The same things were measured in two ways. Each way mixes the same 10 hidden numbers, adds some noise and spreads widely along 6 directions of its own, which tell nothing about the thing.
(in the rows, 128 means zero)
Some things both ways: the first way, then the second way.
133; 114; 122; 119; 129; 129; 141; 135; 135; 121; 119; 134; 148; 119; 156; 149; 130; 150; 124; 145; 132
151; 143; 141; 141; 120; 119; 124; 115; 142; 121; 106; 130; 128; 127; 124; 124; 122; 127; 125; 133; 120; 118; 149; 126; 103

108; 134; 137; 143; 121; 111; 117; 143; 118; 139; 171; 148; 96; 120; 119; 129; 137; 124; 148; 133; 136
135; 80; 81; 114; 144; 104; 148; 125; 128; 114; 110; 141; 127; 112; 114; 72; 87; 115; 137; 93; 126; 162; 185; 149; 112

109; 179; 85; 148; 152; 153; 164; 95; 94; 163; 117; 125; 93; 84; 163; 151; 141; 131; 131; 165; 119
129; 120; 129; 120; 122; 113; 117; 142; 148; 114; 129; 123; 128; 148; 136; 127; 140; 119; 136; 153; 117; 98; 136; 166; 139

71; 159; 153; 90; 100; 150; 98; 158; 134; 79; 158; 137; 108; 84; 116; 118; 149; 127; 135; 169; 79
103; 164; 165; 128; 134; 144; 104; 130; 129; 144; 147; 123; 127; 149; 141; 137; 184; 130; 147; 181; 111; 89; 101; 173; 135

112; 145; 119; 134; 146; 122; 125; 122; 102; 151; 158; 146; 95; 88; 141; 132; 133; 135; 149; 152; 130
129; 138; 144; 138; 111; 140; 125; 132; 137; 116; 112; 118; 117; 133; 122; 148; 124; 127; 113; 149; 139; 128; 135; 124; 120

127; 124; 146; 125; 125; 174; 157; 142; 129; 120; 115; 92; 153; 124; 88; 119; 125; 129; 91; 135; 87
91; 138; 169; 125; 141; 156; 112; 156; 113; 136; 150; 119; 113; 162; 125; 188; 169; 125; 127; 130; 135; 110; 105; 156; 127

97; 182; 71; 158; 105; 176; 143; 122; 128; 140; 165; 104; 102; 73; 145; 173; 165; 106; 126; 152; 123
86; 135; 105; 98; 113; 148; 152; 179; 90; 129; 152; 104; 142; 153; 164; 121; 143; 128; 153; 124; 134; 148; 110; 157; 90

122; 111; 119; 126; 124; 120; 121; 148; 151; 54; 139; 140; 170; 134; 132; 128; 105; 137; 111; 154; 108
139; 136; 128; 135; 134; 121; 137; 148; 152; 108; 114; 115; 123; 138; 123; 125; 127; 140; 102; 140; 136; 120; 133; 140; 109

121; 132; 118; 113; 113; 135; 131; 140; 142; 110; 150; 157; 130; 98; 145; 157; 142; 137; 140; 148; 108
117; 150; 123; 106; 104; 140; 135; 116; 121; 130; 131; 145; 146; 134; 148; 108; 142; 141; 160; 147; 93; 91; 124; 105; 118

111; 149; 124; 105; 147; 129; 143; 116; 137; 110; 127; 151; 138; 95; 139; 147; 138; 148; 121; 166; 69
145; 139; 170; 140; 146; 122; 99; 87; 111; 132; 100; 152; 103; 107; 98; 110; 139; 125; 127; 122; 134; 90; 171; 157; 110

101; 134; 129; 130; 118; 150; 124; 115; 127; 154; 142; 122; 115; 98; 130; 120; 141; 139; 113; 148; 115
129; 134; 135; 128; 127; 139; 132; 113; 138; 127; 131; 136; 130; 121; 121; 132; 118; 112; 132; 124; 106; 152; 138; 115; 125

82; 139; 136; 120; 140; 80; 122; 137; 139; 138; 160; 144; 80; 122; 157; 131; 128; 128; 155; 160; 127
149; 115; 150; 143; 147; 124; 105; 106; 158; 103; 97; 149; 102; 120; 107; 128; 101; 111; 77; 122; 102; 113; 158; 152; 110

128; 120; 117; 148; 153; 104; 162; 115; 105; 181; 112; 121; 108; 149; 150; 142; 137; 130; 132; 130; 167
114; 126; 154; 132; 142; 146; 116; 117; 108; 129; 130; 139; 119; 123; 127; 157; 122; 116; 136; 98; 153; 163; 119; 128; 127

89; 150; 116; 139; 132; 107; 110; 142; 143; 86; 149; 145; 109; 116; 151; 129; 132; 127; 153; 150; 114
127; 134; 159; 121; 139; 143; 128; 118; 146; 133; 127; 139; 125; 121; 141; 145; 133; 137; 138; 112; 125; 145; 114; 95; 125

106; 122; 123; 134; 131; 138; 136; 132; 123; 125; 126; 92; 114; 122; 150; 119; 119; 120; 127; 148; 156
141; 129; 106; 135; 161; 117; 147; 92; 131; 142; 121; 107; 141; 131; 109; 153; 138; 135; 146; 134; 131; 151; 131; 118; 134

135; 131; 134; 119; 126; 153; 150; 126; 125; 135; 115; 106; 144; 122; 131; 143; 130; 146; 98; 140; 108
112; 129; 115; 133; 93; 165; 139; 138; 163; 118; 136; 137; 144; 125; 118; 161; 90; 101; 133; 122; 119; 209; 132; 63; 130

146; 118; 102; 139; 134; 119; 139; 138; 100; 100; 139; 166; 153; 109; 128; 154; 123; 142; 134; 148; 150
130; 150; 123; 143; 115; 131; 135; 119; 129; 120; 129; 143; 149; 130; 137; 120; 116; 143; 146; 146; 140; 137; 102; 101; 140

118; 131; 130; 114; 141; 153; 143; 121; 83; 147; 122; 114; 97; 97; 158; 123; 136; 122; 146; 152; 155
109; 128; 140; 131; 162; 142; 125; 98; 97; 162; 127; 127; 129; 132; 127; 160; 155; 142; 159; 122; 145; 146; 120; 130; 124

130; 125; 97; 134; 148; 102; 145; 125; 130; 107; 108; 147; 159; 137; 142; 149; 119; 149; 116; 150; 120
129; 156; 154; 126; 117; 140; 132; 111; 122; 131; 135; 131; 134; 125; 127; 147; 143; 129; 158; 134; 138; 127; 114; 96; 143

143; 137; 94; 139; 109; 126; 132; 142; 71; 144; 145; 129; 118; 125; 134; 159; 120; 131; 133; 137; 186
132; 160; 154; 135; 141; 131; 112; 118; 122; 131; 125; 117; 131; 138; 132; 155; 160; 129; 134; 136; 128; 108; 117; 149; 102

110; 146; 97; 131; 108; 129; 118; 134; 103; 128; 152; 107; 130; 116; 115; 155; 148; 121; 107; 147; 156
120; 167; 167; 137; 117; 157; 108; 134; 139; 123; 141; 115; 131; 131; 145; 170; 140; 102; 122; 140; 117; 158; 100; 142; 107

135; 93; 129; 129; 152; 88; 133; 134; 122; 121; 130; 157; 138; 134; 140; 123; 108; 146; 141; 142; 148
113; 136; 124; 113; 132; 124; 144; 146; 89; 125; 133; 110; 126; 150; 129; 130; 161; 159; 143; 154; 161; 80; 114; 152; 142

117; 142; 117; 115; 134; 149; 150; 124; 107; 145; 122; 132; 110; 95; 139; 142; 138; 131; 139; 150; 121
117; 137; 149; 128; 141; 133; 111; 105; 105; 137; 124; 137; 124; 135; 129; 139; 146; 123; 148; 125; 128; 107; 128; 150; 118

119; 116; 136; 142; 137; 88; 135; 140; 113; 146; 146; 141; 104; 154; 106; 132; 133; 113; 149; 121; 150
144; 128; 114; 126; 153; 89; 117; 98; 116; 103; 113; 113; 124; 133; 113; 94; 146; 110; 143; 156; 149; 71; 145; 203; 145

143; 132; 127; 141; 124; 119; 133; 119; 72; 186; 148; 153; 90; 143; 130; 129; 117; 134; 142; 124; 158
114; 125; 132; 97; 137; 147; 128; 94; 133; 137; 134; 153; 133; 121; 117; 141; 148; 125; 160; 122; 92; 112; 137; 90; 146

129; 130; 114; 144; 151; 97; 171; 120; 125; 142; 126; 121; 128; 162; 146; 162; 142; 116; 119; 138; 143
108; 104; 132; 106; 132; 129; 105; 167; 143; 100; 137; 141; 118; 147; 145; 128; 133; 119; 109; 136; 113; 101; 125; 179; 133

127; 129; 122; 127; 130; 93; 132; 151; 95; 117; 145; 161; 118; 144; 118; 149; 134; 122; 152; 137; 150
114; 158; 152; 126; 151; 137; 113; 78; 90; 152; 136; 142; 136; 122; 126; 127; 169; 137; 182; 141; 143; 104; 110; 134; 144

79; 180; 104; 134; 130; 139; 113; 126; 109; 149; 156; 142; 66; 57; 148; 133; 135; 139; 162; 167; 115
123; 144; 155; 124; 127; 140; 125; 127; 121; 132; 130; 124; 122; 135; 131; 152; 144; 128; 136; 127; 127; 121; 124; 126; 116

125; 128; 117; 131; 137; 188; 161; 98; 117; 125; 113; 109; 155; 106; 130; 125; 156; 116; 94; 145; 106
96; 148; 155; 110; 138; 147; 119; 126; 111; 149; 155; 128; 135; 149; 154; 145; 178; 144; 163; 164; 118; 97; 82; 145; 151

Other things, the second way, with their names:
<419>: 117; 96; 122; 112; 149; 118; 129; 144; 108; 124; 123; 139; 116; 139; 125; 120; 128; 137; 125; 102; 131; 113; 153; 165; 109
<3>: 131; 102; 102; 119; 122; 89; 137; 159; 130; 134; 136; 116; 144; 139; 136; 95; 134; 115; 184; 124; 143; 148; 168; 174; 129
<492>: 103; 114; 137; 107; 122; 145; 120; 163; 140; 125; 140; 136; 124; 143; 142; 145; 137; 129; 131; 125; 114; 134; 128; 134; 124
<313>: 115; 163; 126; 122; 118; 125; 113; 131; 131; 129; 144; 103; 148; 152; 154; 124; 179; 127; 159; 204; 116; 82; 100; 181; 141
<151>: 143; 129; 112; 147; 150; 125; 130; 87; 173; 126; 107; 139; 136; 137; 94; 134; 122; 129; 114; 149; 90; 114; 147; 103; 129
<593>: 136; 140; 88; 133; 125; 120; 150; 104; 141; 118; 126; 117; 151; 136; 96; 130; 130; 121; 154; 154; 128; 125; 140; 102; 151
<592>: 149; 122; 123; 108; 152; 102; 123; 101; 140; 126; 115; 131; 132; 123; 119; 124; 158; 141; 156; 132; 125; 86; 151; 130; 140
<464>: 129; 121; 144; 127; 118; 142; 124; 141; 160; 107; 134; 146; 128; 129; 144; 136; 92; 94; 106; 105; 86; 167; 126; 127; 113
<58>: 140; 132; 140; 148; 116; 102; 122; 161; 142; 101; 116; 111; 118; 161; 136; 113; 120; 113; 103; 143; 129; 94; 137; 196; 99
<619>: 139; 132; 139; 150; 140; 121; 134; 118; 137; 144; 130; 146; 135; 134; 123; 130; 126; 153; 134; 150; 120; 134; 122; 118; 149
<294>: 124; 123; 120; 107; 105; 124; 137; 156; 133; 118; 124; 128; 131; 133; 156; 93; 130; 143; 138; 148; 117; 111; 139; 141; 116
<288>: 111; 124; 116; 111; 109; 139; 136; 154; 129; 117; 142; 133; 139; 133; 147; 113; 116; 116; 143; 127; 121; 155; 125; 134; 124
<297>: 129; 114; 127; 100; 165; 121; 119; 135; 111; 119; 119; 118; 114; 119; 121; 134; 154; 134; 126; 99; 147; 114; 153; 166; 99
<314>: 108; 78; 144; 108; 130; 130; 117; 166; 154; 121; 131; 161; 112; 140; 163; 111; 104; 126; 114; 107; 97; 139; 133; 155; 125
<172>: 113; 115; 140; 101; 150; 138; 117; 111; 133; 123; 136; 146; 129; 122; 143; 139; 132; 108; 149; 95; 115; 142; 117; 129; 133
<339>: 125; 146; 142; 140; 139; 140; 115; 117; 112; 113; 114; 122; 125; 135; 117; 167; 132; 125; 123; 120; 165; 127; 114; 131; 113
<637>: 93; 82; 92; 118; 138; 126; 135; 185; 130; 124; 139; 122; 132; 168; 145; 129; 124; 136; 119; 136; 121; 142; 128; 180; 119
<478>: 114; 106; 136; 115; 158; 131; 142; 117; 130; 151; 139; 126; 133; 135; 141; 162; 137; 129; 167; 92; 130; 171; 113; 108; 138
<383>: 123; 140; 123; 134; 122; 146; 129; 135; 128; 116; 112; 124; 119; 128; 92; 137; 128; 127; 111; 132; 135; 126; 163; 122; 99
<570>: 106; 129; 154; 126; 163; 161; 114; 91; 145; 137; 126; 165; 116; 116; 105; 139; 137; 129; 128; 120; 107; 136; 124; 100; 140
<586>: 124; 109; 120; 129; 114; 134; 125; 102; 123; 117; 120; 146; 124; 125; 103; 133; 99; 97; 138; 125; 121; 139; 159; 123; 149
<122>: 108; 104; 134; 79; 127; 120; 123; 176; 137; 108; 138; 131; 118; 155; 160; 114; 155; 134; 132; 123; 104; 68; 130; 173; 115
<271>: 114; 96; 149; 119; 130; 132; 112; 155; 162; 128; 123; 148; 115; 141; 143; 134; 128; 137; 126; 128; 116; 125; 136; 135; 136
<292>: 118; 137; 125; 129; 126; 147; 133; 122; 153; 120; 131; 126; 132; 128; 120; 137; 124; 116; 130; 145; 120; 153; 124; 110; 138
<614>: 97; 112; 132; 97; 121; 143; 125; 173; 147; 126; 144; 129; 125; 149; 149; 137; 153; 140; 133; 147; 108; 114; 123; 142; 131
<472>: 129; 135; 135; 145; 132; 138; 125; 99; 127; 118; 126; 132; 122; 123; 97; 137; 117; 103; 120; 146; 128; 138; 137; 136; 147
<469>: 124; 145; 129; 126; 138; 118; 129; 101; 115; 138; 121; 115; 136; 131; 135; 105; 157; 131; 170; 156; 138; 102; 125; 155; 131
<125>: 76; 157; 114; 105; 106; 171; 142; 170; 83; 124; 166; 100; 135; 148; 117; 158; 172; 131; 150; 175; 162; 126; 104; 137; 148
<160>: 157; 101; 122; 130; 159; 90; 140; 92; 142; 122; 100; 131; 120; 113; 118; 87; 103; 107; 148; 90; 133; 144; 169; 148; 118
<301>: 108; 102; 149; 79; 136; 141; 110; 146; 119; 123; 138; 150; 120; 139; 152; 154; 148; 121; 135; 84; 90; 100; 136; 144; 105
<479>: 108; 86; 77; 105; 127; 108; 148; 157; 148; 124; 138; 122; 141; 162; 139; 103; 133; 130; 148; 163; 99; 109; 139; 161; 154
<36>: 109; 139; 113; 139; 112; 148; 138; 125; 107; 124; 129; 146; 137; 135; 114; 115; 109; 130; 134; 142; 130; 139; 130; 116; 123
<526>: 112; 137; 120; 98; 112; 138; 157; 149; 132; 134; 143; 101; 148; 142; 158; 154; 154; 139; 177; 127; 145; 152; 103; 90; 134
<407>: 119; 167; 154; 149; 140; 133; 114; 113; 123; 132; 131; 127; 136; 145; 129; 144; 158; 138; 153; 154; 156; 108; 93; 137; 136
<518>: 141; 81; 126; 119; 133; 113; 113; 139; 179; 105; 111; 160; 123; 140; 136; 126; 94; 115; 99; 101; 70; 117; 159; 138; 111
<192>: 127; 117; 126; 100; 156; 128; 129; 110; 133; 121; 121; 141; 127; 119; 136; 126; 137; 138; 142; 103; 122; 114; 126; 115; 123
<555>: 131; 122; 114; 138; 138; 125; 144; 122; 132; 134; 122; 135; 134; 127; 112; 121; 119; 140; 140; 130; 137; 150; 142; 114; 132
<63>: 116; 113; 150; 133; 139; 127; 123; 105; 140; 148; 125; 130; 120; 147; 130; 136; 135; 110; 147; 137; 103; 123; 135; 147; 140
<130>: 137; 118; 131; 115; 124; 111; 124; 125; 145; 120; 125; 145; 128; 142; 128; 114; 135; 133; 130; 144; 85; 75; 148; 142; 133
<660>: 137; 159; 145; 138; 127; 126; 128; 120; 130; 134; 117; 110; 125; 129; 110; 118; 155; 125; 141; 153; 126; 111; 156; 148; 102
<571>: 127; 82; 111; 121; 138; 133; 118; 122; 163; 106; 114; 164; 127; 122; 132; 125; 81; 115; 107; 99; 100; 160; 143; 116; 125
<180>: 122; 164; 159; 139; 145; 157; 120; 95; 125; 139; 134; 136; 130; 116; 114; 158; 146; 127; 139; 133; 135; 148; 107; 105; 130
<143>: 133; 125; 147; 123; 146; 136; 108; 109; 142; 114; 112; 148; 120; 121; 140; 125; 109; 105; 102; 94; 87; 135; 139; 150; 78
<195>: 131; 157; 121; 164; 124; 133; 122; 93; 125; 113; 108; 116; 133; 130; 105; 124; 113; 101; 123; 160; 146; 140; 133; 147; 119
<396>: 129; 143; 138; 152; 113; 139; 112; 137; 146; 107; 120; 121; 124; 126; 116; 135; 104; 88; 114; 131; 137; 168; 144; 152; 107
<156>: 132; 139; 149; 149; 154; 148; 121; 89; 141; 134; 117; 144; 126; 131; 107; 182; 126; 139; 115; 117; 124; 141; 115; 86; 127
<547>: 147; 127; 128; 125; 138; 87; 122; 131; 154; 117; 121; 128; 140; 150; 158; 95; 142; 138; 141; 150; 107; 72; 122; 174; 128
<258>: 117; 160; 186; 140; 128; 142; 105; 135; 123; 120; 123; 128; 104; 145; 120; 150; 161; 137; 115; 153; 149; 75; 114; 150; 126
<216>: 103; 108; 150; 93; 153; 142; 110; 158; 144; 142; 152; 143; 119; 140; 134; 148; 172; 140; 131; 130; 88; 105; 136; 155; 131
<649>: 98; 112; 180; 121; 140; 144; 97; 182; 136; 111; 131; 167; 109; 150; 175; 136; 120; 146; 104; 81; 138; 123; 89; 151; 95
<381>: 112; 155; 160; 142; 116; 156; 118; 110; 99; 152; 139; 145; 130; 112; 115; 134; 134; 118; 168; 131; 144; 166; 138; 115; 132
<202>: 112; 103; 114; 106; 111; 124; 140; 167; 157; 113; 132; 128; 142; 161; 171; 128; 119; 130; 141; 117; 115; 130; 108; 123; 120
<503>: 124; 136; 187; 128; 143; 150; 99; 130; 149; 122; 124; 144; 104; 137; 129; 166; 142; 128; 97; 118; 107; 101; 118; 135; 111
<485>: 114; 118; 131; 114; 132; 129; 127; 130; 114; 139; 121; 122; 129; 145; 141; 143; 147; 139; 149; 127; 128; 115; 132; 140; 115
<653>: 103; 134; 158; 117; 138; 132; 105; 138; 111; 144; 141; 140; 129; 141; 154; 124; 163; 131; 162; 128; 127; 112; 117; 171; 117
<693>: 137; 156; 146; 137; 160; 129; 113; 85; 107; 133; 112; 117; 119; 122; 106; 142; 162; 134; 129; 148; 143; 95; 133; 155; 117
<708>: 113; 128; 124; 122; 176; 129; 113; 90; 92; 138; 121; 147; 121; 115; 92; 110; 158; 139; 150; 128; 147; 100; 150; 162; 130
<237>: 125; 115; 185; 120; 152; 146; 108; 129; 153; 139; 133; 183; 113; 119; 137; 142; 126; 146; 119; 84; 92; 134; 130; 102; 118
<477>: 143; 150; 154; 143; 149; 113; 118; 98; 117; 132; 108; 117; 117; 122; 113; 115; 146; 126; 138; 137; 150; 106; 144; 162; 114
<694>: 130; 119; 117; 122; 101; 125; 121; 128; 138; 122; 118; 150; 141; 123; 137; 113; 110; 119; 154; 121; 116; 141; 155; 116; 115
<673>: 147; 167; 129; 143; 128; 135; 144; 75; 125; 128; 122; 112; 139; 125; 103; 154; 144; 133; 143; 171; 132; 115; 117; 91; 156
<494>: 99; 120; 145; 126; 140; 147; 122; 154; 107; 142; 142; 144; 127; 147; 154; 143; 132; 145; 130; 117; 122; 146; 108; 151; 112
<344>: 113; 168; 180; 116; 131; 148; 117; 120; 89; 154; 142; 143; 122; 125; 133; 126; 179; 151; 158; 144; 125; 85; 122; 139; 115

Some of these things the first way, each followed by its name:
79; 171; 138; 117; 124; 134; 115; 140; 132; 97; 153; 119; 103; 100; 138; 130; 141; 128; 124; 172; 91 | <216>
78; 161; 118; 115; 122; 112; 128; 149; 136; 105; 152; 116; 97; 108; 153; 166; 167; 109; 149; 160; 134 | <313>
127; 117; 146; 126; 136; 162; 148; 123; 128; 140; 130; 121; 130; 101; 124; 120; 133; 133; 123; 137; 109 | <419>
139; 125; 136; 120; 124; 156; 129; 157; 111; 72; 107; 125; 184; 112; 89; 136; 137; 151; 102; 141; 104 | <3>
111; 111; 152; 146; 134; 136; 138; 135; 138; 137; 146; 128; 130; 107; 139; 120; 146; 137; 118; 148; 136 | <619>
138; 126; 137; 147; 140; 109; 179; 146; 155; 155; 129; 110; 128; 153; 154; 191; 173; 125; 134; 113; 140 | <694>
159; 102; 97; 136; 145; 127; 156; 90; 90; 158; 90; 139; 128; 154; 187; 132; 107; 138; 131; 131; 177 | <192>
99; 116; 161; 82; 136; 194; 154; 124; 143; 108; 94; 90; 129; 77; 168; 109; 134; 137; 118; 172; 96 | <637>
97; 121; 185; 98; 119; 163; 143; 126; 174; 110; 118; 115; 116; 138; 146; 99; 133; 128; 115; 141; 60 | <570>
96; 152; 111; 114; 137; 126; 129; 151; 109; 70; 134; 147; 136; 125; 106; 118; 122; 116; 129; 171; 86 | <63>
125; 120; 159; 95; 102; 170; 123; 152; 111; 97; 139; 138; 121; 107; 125; 102; 91; 140; 130; 155; 105 | <151>
101; 112; 190; 98; 147; 131; 129; 138; 141; 130; 110; 139; 100; 116; 168; 98; 136; 151; 158; 141; 106 | <271>
84; 104; 187; 120; 132; 103; 133; 126; 152; 210; 136; 114; 74; 136; 141; 101; 144; 142; 133; 131; 134 | <472>
124; 106; 115; 130; 115; 142; 135; 110; 115; 165; 117; 122; 142; 129; 133; 123; 130; 147; 95; 140; 151 | <464>
90; 163; 102; 120; 131; 132; 118; 137; 132; 71; 144; 148; 130; 89; 126; 138; 130; 130; 134; 170; 82 | <477>
125; 149; 96; 127; 135; 129; 134; 148; 111; 52; 124; 177; 139; 100; 143; 152; 114; 137; 160; 161; 109 | <649>
117; 142; 114; 130; 120; 116; 119; 125; 107; 153; 155; 166; 118; 102; 150; 147; 144; 154; 130; 153; 136 | <344>
135; 163; 90; 135; 102; 145; 116; 135; 76; 122; 161; 154; 133; 106; 121; 153; 121; 145; 112; 159; 130 | <660>
115; 98; 181; 106; 109; 167; 156; 142; 173; 143; 129; 89; 132; 127; 114; 128; 156; 119; 111; 119; 96 | <195>
143; 74; 161; 85; 123; 101; 132; 148; 125; 127; 83; 140; 142; 166; 154; 109; 74; 175; 123; 141; 147 | <593>
125; 132; 120; 149; 132; 107; 147; 153; 139; 107; 161; 143; 144; 141; 108; 154; 136; 122; 122; 139; 111 | <130>
94; 149; 126; 111; 128; 137; 107; 131; 112; 106; 168; 131; 102; 74; 114; 125; 132; 119; 143; 160; 111 | <693>
120; 141; 134; 133; 116; 152; 144; 153; 114; 113; 128; 134; 114; 110; 128; 140; 130; 133; 145; 138; 121 | <407>
100; 124; 126; 107; 100; 142; 119; 140; 147; 111; 150; 116; 122; 116; 133; 138; 143; 115; 127; 141; 126 | <143>
137; 147; 112; 134; 132; 141; 135; 122; 73; 146; 140; 143; 115; 106; 130; 137; 127; 137; 131; 147; 141 | <492>
127; 125; 142; 110; 128; 152; 113; 163; 108; 73; 163; 136; 141; 86; 81; 123; 133; 116; 149; 136; 105 | <485>
139; 88; 149; 119; 125; 160; 113; 146; 91; 94; 108; 121; 159; 134; 90; 79; 106; 131; 120; 124; 142 | <478>
112; 161; 116; 106; 136; 173; 122; 101; 89; 116; 129; 143; 114; 66; 152; 118; 126; 144; 129; 173; 97 | <614>
147; 101; 143; 114; 126; 147; 126; 144; 89; 108; 137; 133; 141; 116; 103; 108; 96; 135; 127; 139; 140 | <156>
169; 93; 100; 120; 122; 163; 135; 123; 71; 87; 101; 162; 188; 117; 123; 121; 107; 146; 111; 145; 153 | <547>
123; 112; 147; 99; 122; 116; 137; 152; 124; 107; 106; 135; 138; 143; 149; 142; 142; 140; 135; 141; 138 | <653>
